The rows are grouped in 3 ways, from coarse to fine. Each group lies inside one group of the grouping before and may be the whole of it. The rows also spread widely along 12 directions, which tell nothing about the answers.
In the rows, 128 means zero.
Known rows, each followed by its group in each grouping:
[119 116  89 142 155 120 128 162  94 171 159  64 124 171 153  89 142 145
 134 124 145 102  86 122 129 166 120 126]
j559 j327 j136
[ 46  78  73 149 109 125 116 143 138 159 142  42 113 160 146  69  58 111
  74 108 171 210 123 123  99 135 108 146]
j559 j990 j868
[194 162  97 204 115 160  86 106 134 142 151 122 163 128 135 127 112 144
 134 109 127 121  79 139 151 127 123  99]
j559 j74 j275
[119 142 163 104 137 107 196 112 136 127 106 130 106  86 118 166 140 124
  78 114 126 107 166 122 132 146  92 131]
j559 j48 j908
[152 133 148 180 111 163 163 108 107 164  98 143 141 120 121 120 141 136
  63 118 120 170 175 144 104 113 100 133]
j559 j990 j668
[156 146 116 150 119 162  76 149  98  92 167 140 127 120 119 103  85 125
 195 142 185 157 100 147 154  97 214 123]
j456 j81 j547
[125  70 175 158 163 122 150  93  97 113 116 197 106 158 143 161 171 138
 145 164 157  90 152 107 162 104 120 158]
j456 j390 j476
[109 155 150 108 151 129 153 121 105 160 136  88 105 150 182 104 120 132
 135 132 126 125 135 151 189 137 140 148]
j456 j81 j530
[ 52  96 136 116 121 128 126 169 139 136  75 125 118 167 163 128 117  78
 147 158  90 181 163 143 116 125 115 106]
j559 j74 j845
[156 146 144 109 166 131 142  84 110 130 132 123 135 149 140 139 191 143
 127 129 111  51  97 101 166 171  88 134]
j456 j807 j974
[121 187 146  84 119 124 133 187 149 107 101 102 137 119 136 134 112  85
 152 144 103 158 142 158 119 141 136  82]
j456 j807 j862
[147 158 161 110 109 120 166  91 142 178 152 112 131 118 114 103 129 151
  56 103 131 116 148 150 134 136 114 136]
j456 j807 j724
[ 56  69 141 123 117  82 117 121 199 159 142 122 130 235 138 122 102 115
 121 150 147 132  91  94 104 132  84 102]
j559 j327 j234
[129 101  84 206 166 113 142 150 116 154 127  83  87 122 189 145 106 139
 138 134 151 140 135 159 171 132 103 144]
j456 j81 j181
[118 149 182  64 120 133 149 104 143  94 123 170 141 139  85 150 158 106
 125 135 120  88 124  92 111 150 124 112]
j559 j74 j198
[194 176 169 168 122 156 154  88 133 153 175 160 126 139  88 113 120 143
  86 130 196 127 112 106 135 117 133 141]
j456 j390 j233
[138 154 122 156  94 170 108 164 110 158 136 100 146 139 118  57  87 106
  94 130 158 212 139 152  92 115 153 126]
j456 j390 j476
[175 185 174 108 141 111 181  78 133 168 174 119 129 156 115 118 144 157
  75 113 158  72 104 110 155 153 104 137]
j456 j807 j974
[189 131 115 177 165 179  94 113  67  91 138 163 130 135 132 131 170 145
 195 154 159  96  94 113 161 132 157 140]
j456 j81 j530
[124 107 159  67 117 139  96 100 127  66  86 160 193 130 116 142 163 109
 146 128  73 102 129 119 112 140 119 101]
j456 j81 j181
[202 150 135 179 137 140 111  97  90  85 127 139 170 104 137 151 123 153
 139 116 144 125 118 143 165 105 134 119]
j456 j807 j974
[ 90  94 122  91 122 105 105 159 122 117 119  83 168 183 145  98 113 114
 134 123 126 149 115 129  95 143 123 103]
j456 j81 j181
[165 116 139 175 129  96 102 125 131 125 135 135 190 184 157 151 113 157
 153 127 128 116  87 138 143 101 120  81]
j559 j327 j136
[191 165 157 109 147 135 148 111  91  92 151 155 132  89 108 146 142 149
 148 120 160  81 125 133 158 129 165 129]
j456 j81 j181
[173 177 115 117  98 118 136 183 117 119 132  84 180  86 112 125  96 126
 104  90 117 147 135 167  88 142 143  78]
j559 j74 j198
[154 207 169 114 127 175 152 101  90 104 103 111 142  94 134 116 122 115
 104 123 125 168 154 146 157 127 132 133]
j456 j807 j724
[137 111  76 184 156 181 135 169  83 116 107 101  89  75 128 114 143 111
 131 140 154 169 160 135 111 153 123 155]
j456 j81 j530
[151  93 102 150 106 110 127 160 179 135  91 145 139  65 122 162 142 122
 115 123  74 123 176 177  99 139  92  95]
j456 j81 j530
[151  68  95 187 116 175  76 100 112 132 154 180 124 107  98 117 153 154
 152 136 141 100 113 130 129 115 148 141]
j559 j327 j234
[105  82 117 151 127 164  98 102  91 132 133 146 106 126 136  90 140 140
 144 142 143 142 147 147 158 106 156 164]
j456 j807 j724
[129 115  61 167 128 182  77 162  74 115 105  86 152 128 150  88 134 119
 159 126 109 167 106 141 111 144 139 121]
j559 j990 j668
[131 144  92 187 140 170 133 172 126  92 105 131  89 112 103 140 114  87
 147 157 183 185 121  97  88 141 119 120]
j559 j48 j908
[133 126 128 162 148 128 178  99 116 204 128 101  86 110 163 117 154 158
  70 120 117 110 167 163 171 142  86 162]
j456 j807 j724

New rows. What belongs after each?
[110  58  89  96 120  80 116 198 167 113 117 154 132 131  83 150 172 113
 159 138 115  74 115 113  47 168 111  82]
j559 j48 j908
[175 164 155 123 145 129 165  72  94 148 185 122 136 140 109 122 153 172
  91  95 172  54  91  94 153 156 124 143]
j559 j74 j275
[130 136 120 119 154 124 126 138  77 127 117  81 166 154 172 123 154 136
 144 113  98  98 102 131 150 157 117 110]
j559 j74 j275
[111 123 151 101 150  84 152 156 142 125 142 110 127 209 129 126 123 114
 142 146 175 119  98  94 105 149 114 104]
j456 j81 j181
[176 164 115 208 127 163 104  95 132 162 145 124 145 164 155 131 118 143
 134 131 125 128  80 133 167 124 114 112]
j559 j74 j198
[172 156 185 116  83 103 118  78 160  90 144 156 190 128 101 143  80 148
  98 105 154 140 126 143 134  87 137  95]
j456 j807 j724
[143 105 125 168 122 173 110  78 175 135 148 200  85 114  87 135 140 121
 130 154 158 110 122 110 137 127 120 146]
j456 j81 j181
[137 155 157 125 110 146 137  85 128 104  98 118 178 126 114 136 112 121
  75 105 128 156 129 107 110 129  94 113]
j559 j48 j908
[124 119 124 151 103 102 118 125 225 127 143 143 113 135 101 155  86 111
 117 137 150 136 115 126 116 122  95 100]
j456 j807 j862
[152 166 119 163 153 139 121 150 100 151 138  75 145 198 177  98 114 126
 150 138 150 152  86 133 147 140 126 109]
j456 j81 j181
[136 123  80 219 134 145 127 184 166 131 111 134  65  81 146 154  81  96
 159 160 153 196 160 173 140 112 129 118]
j456 j81 j181
[163 152 133 128 148 116 170 167  81  91 117 103 129  63 134 151 114 129
 125 112 152 142 171 163 132 131 144 122]
j456 j81 j181
[ 54  84  87 135 151 126 129 179 159  91  90 142  43  68 159 189 121  78
 200 168 101 129 162 151 164 142 125 128]
j559 j74 j198
[115  76  89 146 135 109 156 117 171 126 115 137  92  50 117 182 148 132
  93 108 106  84 157 133 129 157  72 137]
j559 j990 j868
[112  76 117 171 124  98 147 145 157 150 169 153  80 161  95 136 105 129
 119 139 209 125 125 102  99 122 122 128]
j559 j74 j845
[170 178 115 126 116 108 139 107 188 140 164 114 133  93 121 157 106 147
 112  95 113  73  90 143 159 156 109 105]
j559 j990 j668
[ 54  80  63 164 122 175  83 124 127 133 144  99  82 146 139  77  85 105
 137 142 169 188 108 112 136 126 140 162]
j559 j990 j868
[104  89 129 129 133 170 140  69  78 135 139 131 106 103 116 108 149 141
  85 109 145 110 151 110 149 136 126 179]
j559 j74 j845
[ 86 101 131  96 121  91 154 149 131 145 164 116  97 129 116 116 103 129
 118 115 169 112 139 131 119 134 151 132]
j559 j74 j275
[103 129 152 146 158 141 206 141 101 195 118  99  71 160 142  94 148 120
  74 150 167 161 177 120 116 149  96 165]
j456 j81 j530
[119 142 152  92 126 176 133  94  88 149 131 131 137 134 117  90 172 128
 109 121 106  99 132 118 135 151 136 141]
j559 j74 j275
[ 80 126 103 118 144 119 157 196 134  76 102  94  67  77 126 147  93  82
 151 149 171 182 165 137 114 145 128 129]
j456 j807 j724
[132 109 130 144 138 124 153 116 193  90  95 172 101  89  87 192 154  97
 109 149 129 111 148  97 102 155  55 120]
j456 j807 j974
[ 92 100  93 100 144 109 127 168 119 147 137  81 102 145 140  98 152 124
 142 132 128 105 116 132 121 172 118 130]
j456 j807 j724
[ 74  38  86 153  97  92 107 109 201 150 118 131 113  80 144 163 101 129
 101 107  73 111 159 169 142 122  89 125]
j559 j74 j198
[180 159 116 180 137 105 132 144 110  89 140 111 142 100 165 170  74 148
 162 110 158 138 110 161 181 100 153 101]
j559 j990 j868
[ 90  70 136 144 133  78 154 171 152 141 102 125 110 141 160 154 118 114
 123 145 127 147 172 154 124 117  98 119]
j456 j390 j233
[133  90 115 185 128 136  84 134 124  83 122 151 140 134 147 146  98 121
 174 148 154 156 120 137 152  94 142 122]
j456 j390 j233
[179 141  92 216 137 151 104 161 105 116 158 145 112 123 122 138 101 133
 182 140 188 141  96 134 136 109 167 108]
j559 j74 j275
[162 168 120 154 121 163 104  60 140 146 188 109 144 141 110  99 107 155
  97 105 164 105  61 103 158 141 122 139]
j559 j327 j136
[146 169 176  39  94 160 115 123 137  92 123 176 158  80  84 123 149 107
 141 130  87 101 144 144 126 136 168 110]
j456 j390 j233
[118 137 117  97 127 123 108 122 155 136 151 156  95  98 155 144 132 135
 193 133  86  62 110 165 205 129 170 121]
j559 j990 j868
[ 85  37  96 179 111 167  90  82 147 168 126 176  97 130 126 115 155 131
 122 144 102 115 145 133 137 118 113 154]
j559 j74 j198
[ 90 148 120 142 122 183 118 102 156 165 129 102  93 141 141  84 114  94
  93 146 129 162 122 117 151 148 101 157]
j456 j390 j476
[102 150 180  54 125  92 141  87 168 124 146 138 145 170 134 153 131 127
 132 123 101  63  97 109 162 147 113 103]
j559 j74 j198
[ 94  71 119 162 160 169 119  81  88  81 121 143 104 125 118 137 142 126
 129 144 170 128 124  82 143 130 108 172]
j559 j327 j136
[127  98 141 107 115 114  79 150 102  92 154 153 148 150 132 109 106 131
 192 139 158 115 109 147 150  95 201 117]
j456 j390 j476
[131 109 103 105 127 159 123 129  83 108 122 108 129  45 119 108 142 130
 114 104 114 122 164 158 129 148 148 152]
j456 j81 j181
[161 166 102 156 128 180 105  99 135 157 137  92 159 140 124 100 149 135
  94 117 102 116  80 116 122 169  87 119]
j559 j327 j136
[ 98 112 151  85 105 152  97 101 140  93 116 144 156 145 108 108 118 106
 133 135 126 152 131 116 114 125 138 125]
j456 j81 j530
[134 118 162 134 114 102 131 157 163 157 155 168 122 197 108 118 117 123
 146 159 171 132 121 131 102 108 150  96]
j456 j81 j547
[133  88 170 100 121 113 135 114  96  59 111 166 160  81 109 162 134 134
 119 116 139 116 170 137 127 104 143 132]
j456 j390 j233
[130 152 135 150 129 125 168 111 128 153 104  74 153 129 159 132 114 134
  62  98 108 155 139 138 132 144  70 122]
j559 j990 j668
[144  94 163 152 120  94 133 118 142 129 111 161 158 151 145 157 118 141
 128 133 126 133 154 156 132  94 117 103]
j456 j81 j181
[106 132 127  63 104 132 106 148 142 150 135 122 126  95 140  95 124 120
 151 124  75 115 153 186 149 136 173 120]
j456 j81 j530
[147 153  76 110  96 157 102 129 106 181 194  59 150 114  97  48 123 151
  85  78 134 103  88 137 103 176 153 132]
j559 j74 j198
[124 154 165 107 124 165 145  83 146 191 131 153 100 135 142 105 154 126
 108 140  92 105 150 151 169 135 127 144]
j456 j81 j181
[133 154 159 142 100 158 135  90 123 172 168 116 128 146 118  68  91 135
  64 118 175 164 133 131 138 109 144 157]
j456 j390 j476
[104 135 142 130 143 161 106  58 179 165 140 171  84 143 163 148 156 125
 169 162  75  60  96 127 224 140 113 138]
j559 j327 j234
[168 101 135 133 128  55 110 165 116 122 148 122 184 170 158 142 117 166
 178 117 134  92 107 166 140 107 156  78]
j456 j81 j530
[100 121 168 143  96 140 118  78 166 177 114 161 131 151 170 136 106 125
 118 138  73 141 153 170 181  90 126 119]
j559 j74 j198
[ 99  72  95 172 156 147 134 159 126 120 134 159  65 159  99 135 157 101
 156 167 186 123 116  74  93 156 110 138]
j559 j74 j845
[ 82  57 120 154 146 114 142 177 121 119  73 152 116 176 147 151 160 103
 157 165 119 148 151 117  87 129  95 110]
j559 j990 j668
[152 220 125 130 136 194 117 108 131 161 151  77 124 169 129  72 134 112
 116 138 137 140  71 103 146 172 111 133]
j456 j807 j862
[144 129 153 145  91  95  96 150 164 119  88 155 196 157 152 158 101 120
 156 129  81 152 131 172 121  87 132  53]
j559 j48 j908
[ 41  69 149  83 117  89 118 142 134 166 122 112 141 228 169 100 122 117
 139 137 103 130 126 129 122 126 124 109]
j559 j74 j845
[182 188 163 141  91 126 115 121 141 119 149 142 160 103 127 127  65 134
 129 116 142 163 134 182 158  78 175  98]
j456 j807 j974
[160 125 112 119 119 130 105 191 118 210 160 133 136 180 138  63 173 147
 177 145  99  90 113 173 114 145 174  98]
j456 j81 j530
[142 140 119 101 122 117  94 140 129 119 133  86 184 170 135 110 139 130
 141 117 107 108  80 128 113 157 113  91]
j456 j807 j862
[140 164 145 140 104 136 140  80 150 151 154 109 150 148 121 110  87 142
  71 102 149 145 105 121 138 124 113 127]
j559 j990 j668
[145 157 144 123 142 131 161 132  75 136 147  94 144 167 125 107 136 136
 104 113 168 123 112 103 114 152 128 124]
j559 j74 j845
[137 153  99 176 146 113 124 107 162 174 176  75 101 172 164 112  88 141
 123 129 171 119  68 124 182 144 102 135]
j456 j807 j974
[120 108  76 127 144 157 105 145  78  80 112 101 116  42 145 144 132 124
 164 109 103 114 139 154 163 151 150 140]
j559 j74 j845
[113  96 140 130 140 131 134 105 143 147 142 130 132 211 106 107 156 124
  99 145 166 113  96  71  91 158  84 132]
j456 j81 j547
[168 136 104 191 120 122  93 141 171 128 156 134 125 125 146 146  85 131
 162 135 149 134  94 153 167 112 135 106]
j456 j390 j233
[146 120 146 206  88 178  91  49 169 123 157 178 131 131 103 118  65 128
  91 135 189 187 123 120 150  72 132 150]
j456 j390 j233
[124 179 177 121 121 119 168  63 145 197 124  88 155 179 168 115 115 142
  51 101 104 127 118 128 164 135  79 127]
j559 j48 j908
[108 101 163 113 105 113 135  67 129 130 142 150 138 110 144 139  97 157
  99 103 124 119 155 159 178  88 146 141]
j559 j990 j868
[123 152 179  96 116 115 122 122 138 180 137 137 150 217 157  92 133 127
 143 151 107 120 113 148 149 114 144 101]
j456 j807 j974
[ 82 124  67 143 139 166  82 125 112 140 158  61 102 152 162  80  96 114
 152 124 144 143  74 115 166 158 138 147]
j559 j74 j845
[121 133 165 131 136 113 152  67 102 145 161 124 121 124 164 138 102 161
 113 103 146  98 134 144 208 105 149 152]
j559 j74 j275
[142  87 121 129 135  73 103 156 122 106 128 153 153 147 156 167 138 150
 199 129 110  71 102 149 147 118 148  86]
j559 j48 j908
[121 111 124 162  92 135 128  99 143 154 156 128 122 122 116 103  76 143
  84 105 164 164 138 144 132  98 142 141]
j559 j990 j668
[113 148 178  99  89 138 129 109 155 137 107 154 165 139 124 127 114 109
 102 123  90 149 153 145 118 110 127  96]
j559 j74 j275
[115  62 139 143 110 139 101  69 123  85 133 189 135 108 107 151 122 138
 130 118 142 109 140 119 146  95 141 143]
j559 j74 j845
[177 127 103 162 119 146  80 132 101 143 146 121 168 148 134  94 139 147
 149 125 127 122  98 150 131 124 143 111]
j456 j807 j974
[123 158 113 118 116 134 113 150 144 178 178 102 124 181 126  79 115 127
 138 126 143 113  81 125 124 151 146 109]
j559 j74 j275
[ 97 122 149 115 147 118 141 165 113 126 128 154  98 185 147 132 137 112
 185 165 155 126 124 118 144 120 156 116]
j559 j990 j868
[115 169 163 113 143 133 160 160 139 110 142 132  90 183  97 120 117  91
 145 170 207 157 113  84 102 139 133 115]
j456 j807 j862
[113 121 115 163 133 124 127 191 131 104  82 140 110 118 167 165 111  99
 187 156 107 171 153 166 142 108 139  95]
j559 j990 j668
[154  91  74 196 120 118  87 162 141  98 125 112 163 113 125 154 107 131
 145 121 133 142  99 137  99 131 105  89]
j559 j327 j234
[104  89 117 190 107 124 130 150 136 145 148 101 119 157 123  95  57 117
  83 132 215 220 146 129  96  97 125 139]
j456 j390 j233
[124 110 145 167  88 139 111  90 158 160  87 155 161 115 154 140 109 128
  95 119  69 162 164 176 144  87 107 110]
j559 j48 j908
[183 162 111 175 123 110 157 133 155 126 125  98 128  54 129 161 101 141
  85 101 133 138 149 168 140 134  93 112]
j456 j807 j724
[157 145 142 124 131 184 139 142  85 133 122 146 134 130  88  89 180 119
 112 141 142 135 143 114  86 153 136 133]
j456 j81 j547
[140 118 130 119 123 194  93  76  98  83 175 190 100  74  69 112 135 141
 157 132 180  94 113 109 157 114 194 165]
j559 j327 j136
[160 165 133 133 121 135 143 196  83 132 151 101 151 155  98  91 117 125
 127 130 184 163 114 125  69 138 158  94]
j559 j327 j234
[231 170 131 174  97 172 108 108 177 121 137 194 157  72  62 147 146 134
 112 128 118 109 120 137 101 133 118  95]
j456 j81 j547
[138  80 126 108 112 125 105  92 167  94 113 169 154  87  97 158 156 131
 121 118  91  83 139 129 119 140 102 119]
j456 j81 j530
[132 103 115 154 125 127 129  86 138 113 132 145 111  54 139 177 122 145
 123 106 101  87 148 155 184 120 120 140]
j559 j74 j198
[ 96 105 133 129 112 125 109 141 138 194 119 113 158 222 157  88 139 120
 122 137  90 135 112 132 108 140 105  96]
j559 j74 j845
[121 161 117 123 123 119 159 157 144 125 129  89 106  75 139 149  86 112
 113 109 128 145 148 153 145 145 127 115]
j559 j74 j845
[162 192 166 132 123 133 117 131 143 109 143 124 162 195 127 120  88 114
 155 147 174 162  84 112 130 116 146  90]
j456 j81 j530
[175 113 112 190 145 152  94 101  66 150 167 117 150 177 155  90 131 171
 149 125 175 117  88 134 163 116 154 145]
j456 j81 j181
[119 162 127  73 151 133 132 191  63 109 129  85 119 115 164  98 127 119
 191 135 126 127 137 166 159 144 193 125]
j456 j81 j530
[120  76 158 148 149 110 147  96 147 111  95 173 126 139 136 180 161 126
 121 150 116 103 152 115 137 126  78 129]
j456 j81 j547
[ 93 116 117 133 128 106 136 164 182 172 139 109  97 203 124 101 127 108
 124 158 154 143 106 112  93 159  91 106]
j456 j807 j724
[104 111 154 136 104 131 147 163 165 198 112 136 126 185 125  89 142 103
  86 156 120 171 161 139  78 130  97 111]
j456 j390 j233
[142 165  97 152 114 174 136 106 170 175 160 123  92 115  79 100 130 119
  82 120 161 120  95  96 107 169 103 137]
j559 j48 j908
[163 163 100 116 123 186 100 166  89  68 118 112 163  87  78 113 149 107
 145 126 131 137 103 107  75 171 137 100]
j559 j327 j234
[150 143 142 105 155 122 129 137  96  98 113 127 144 118 160 149 148 133
 172 129 106  91 125 151 167 138 145 113]
j456 j81 j181
[ 81  91  92 172 144  90 126 150 200 157 135 127  58 141 181 177 100 113
 174 157 117 105 111 146 188 133 106 116]
j559 j74 j198
[115 100  91 169 148 166 134 127 111  79 106 119  94  49 116 159 127 112
 120 128 148 146 148 119 127 147 100 150]
j559 j327 j234
[148 152 132 105 109  87 114 169 114  68 151  83 186 144 104 115  60 121
 131 106 196 172 101 129  89 118 160  84]
j456 j807 j974
[133 137 150 130  88 143 128  85 141 192 153 105 159 163 106  67 116 145
  39 105 136 153 134 136 102 125 106 135]
j456 j807 j862
[144 189 108 144 104 191 112 102 177 121 136 128 126 114  72 112 108  93
  96 127 151 158  84  87  96 160 103 117]
j559 j48 j908
[128 127 135 140  94 119 126 118 113 157 173 101 118  91 136  89  56 154
  95  98 172 170 163 193 163  78 186 147]
j456 j807 j862
